Each new row is followed by what is left after taking away its nearest point in the smallest flat space through zero that holds the last named rows.

Q_25 (3 x 6)
11  12  -24  36  10  -39
9  4  -12  -25  -1  0
13  25  -22  -24  -19  23
New rows:
4  8  9  2  4  0 : 5  8  8  -1  5  -1
24  23  7  -36  6  5 : 14  17  20  -2  10  -2
16  14  13  18  -5  -25 : 14  10  20  -3  -9  -10
-30  -20  10  21  -13  -18 : -18  -7  -8  -3  -21  -11

Q_355 (3 x 6)
-38  -12  -56  33  16  -16
7  2  -8  -4  -7  15
0  -30  3  -12  24  13
New rows:
4  5  9  6  3  -9 : 5  1  0  5  3  0
2  -13  -2  -20  9  7 : -2  1  -4  -11  -1  -5
-40  -16  0  4  0  -4 : -25  -5  8  -5  -14  9
3  -15  1  -13  0  -25 : 7  -9  -9  -13  -9  -15
-17  -4  -11  -3  35  0 : -4  16  -2  -7  15  4
5  3  17  8  -7  0 : 1  -4  5  11  -2  4

Q_472 (3 x 6)
-7  -30  -14  -34  5  36
33  26  41  -41  -4  -12
13  -27  -33  -25  -4  -2
New rows:
8  10  14  23  -2  -11 : 7  -6  4  5  -1  3
3  -1  35  -14  3  41 : 12  -6  4  8  -5  7
-8  -29  11  10  -6  20 : 7  -19  14  8  -11  0
-23  6  -8  -11  -16  -2 : -20  10  -5  -11  -17  -6

Q_438 (3 x 6)
-17  17  -12  2  5  -14
21  -7  -26  -2  -25  -28
-33  9  -23  7  17  -41
New rows:
-10  -23  15  25  7  -9 : -3  1  7  21  -9  -2
-2  -17  -21  -4  27  4 : 6  -4  -23  -7  16  13
25  30  22  34  4  -4 : 23  17  20  36  9  -16
-24  23  -11  13  1  6 : -5  -4  -6  12  -5  6
-24  -14  0  -3  43  -1 : 5  -1  -12  -10  11  5
-20  5  8  5  -6  15 : -11  -5  1  5  -13  3

Q_853 (3 x 6)
3  -14  -31  -10  14  -23
-6  -14  38  -15  -12  -46
-1  -2  -6  -11  -11  -15
New rows:
16  -27  21  20  1  -15 : 17  -16  -2  16  -13  -1
-4  -28  -12  9  -17  -15 : -4  -22  -4  18  -14  2
7  -5  7  -26  -5  5 : 8  -6  5  -21  5  10

Q_654 (3 x 6)
14  -17  -11  33  -20  29
15  8  -36  41  -44  15
-7  -6  -31  19  -6  -6
New rows:
-28  1  12  -37  20  -5 : -15  0  -4  -10  -7  13
9  6  16  19  -5  -4 : 2  2  11  16  3  -12
-2  -3  -1  -23  12  -28 : 11  -9  -2  -5  -4  -8
-23  19  1  15  -27  -16 : -23  0  16  12  -11  -5
5  2  12  -12  -6  -15 : 4  -8  3  -1  -7  -10
7  11  0  -5  -4  6 : 2  2  -4  -3  3  5

Q_301 (3 x 6)
55  3  38  -24  -15  -11
15  -32  41  -53  -11  9
26  -18  5  -6  4  33
New rows:
33  -9  -4  -7  19  -11 : 8  -11  -11  -7  21  -15
-6  -8  13  0  9  10 : -3  1  12  6  8  1
7  9  -27  -12  -13  6 : 4  7  -23  -18  -15  3

Q_124 (3 x 6)
10  -10  32  6  10  -11
5  3  -39  -24  9  31
-2  5  -27  34  -1  11
New rows:
-5  -14  25  -17  -13  20 : -8  -11  12  2  -16  23
-14  0  -4  -12  -18  -3 : -2  -7  1  0  -4  4
26  5  15  13  -27  5 : 26  6  6  1  -27  11

Q_567 (3 x 6)
-22  6  -6  -7  23  -7
-2  7  5  -22  -15  0
-4  -4  0  41  4  12
New rows:
8  27  -23  -13  -19  -6 : 7  23  -27  5  -7  -5
2  -16  -10  2  22  -1 : -2  -8  -2  -3  1  8
19  -2  0  -25  5  -1 : 4  2  2  -3  5  9
-10  -13  11  12  -19  -22 : -11  -13  8  6  -11  -27
20  -12  7  18  -14  -25 : -5  0  7  8  -8  -25
-28  28  28  -22  18  -14 : 6  11  28  4  8  -10

Q_816 (3 x 6)
-23  39  59  21  -20  -4
3  8  22  -24  7  13
-41  21  10  28  -12  41
New rows:
24  0  3  -16  -21  12 : 17  1  -2  -1  -27  10
10  0  -3  -9  4  1 : 4  4  -1  1  -1  1
-14  -9  15  13  -15  -22 : -12  -16  6  -5  -5  -3
17  10  -8  14  0  -6 : 15  12  -4  7  3  5
0  15  -3  11  3  -20 : -1  13  -6  0  9  -3
2  -5  30  0  -7  29 : 11  -17  11  8  -8  10

Q_6 (3 x 6)
4  16  -4  21  1  -8
24  -1  -2  51  4  -9
-21  13  -14  -19  -4  -8
New rows:
-2  -22  -3  41  -25  -12 : -13  -3  12  9  -25  0
-41  -1  15  28  -4  -2 : -39  -9  22  20  -4  5
17  28  28  6  2  1 : 4  0  4  -3  -3  -9
-9  -7  0  -10  8  -2 : -4  -1  3  1  9  -3
4  2  -15  26  5  -28 : 2  -1  4  -3  6  -10

Q_982 (3 x 6)
-15  -14  17  -9  2  10
-26  -41  21  44  -7  38
-3  10  -28  28  -5  3
New rows:
-16  6  -17  -10  12  7 : 3  -2  -4  -1  10  5
7  1  -9  -35  18  -11 : 5  -11  -10  -3  12  2
-3  10  13  11  -1  12 : -1  16  10  4  0  7
-17  15  14  1  6  -8 : -8  14  14  10  4  -9
6  -26  15  17  17  -18 : -7  -12  -2  7  19  -21
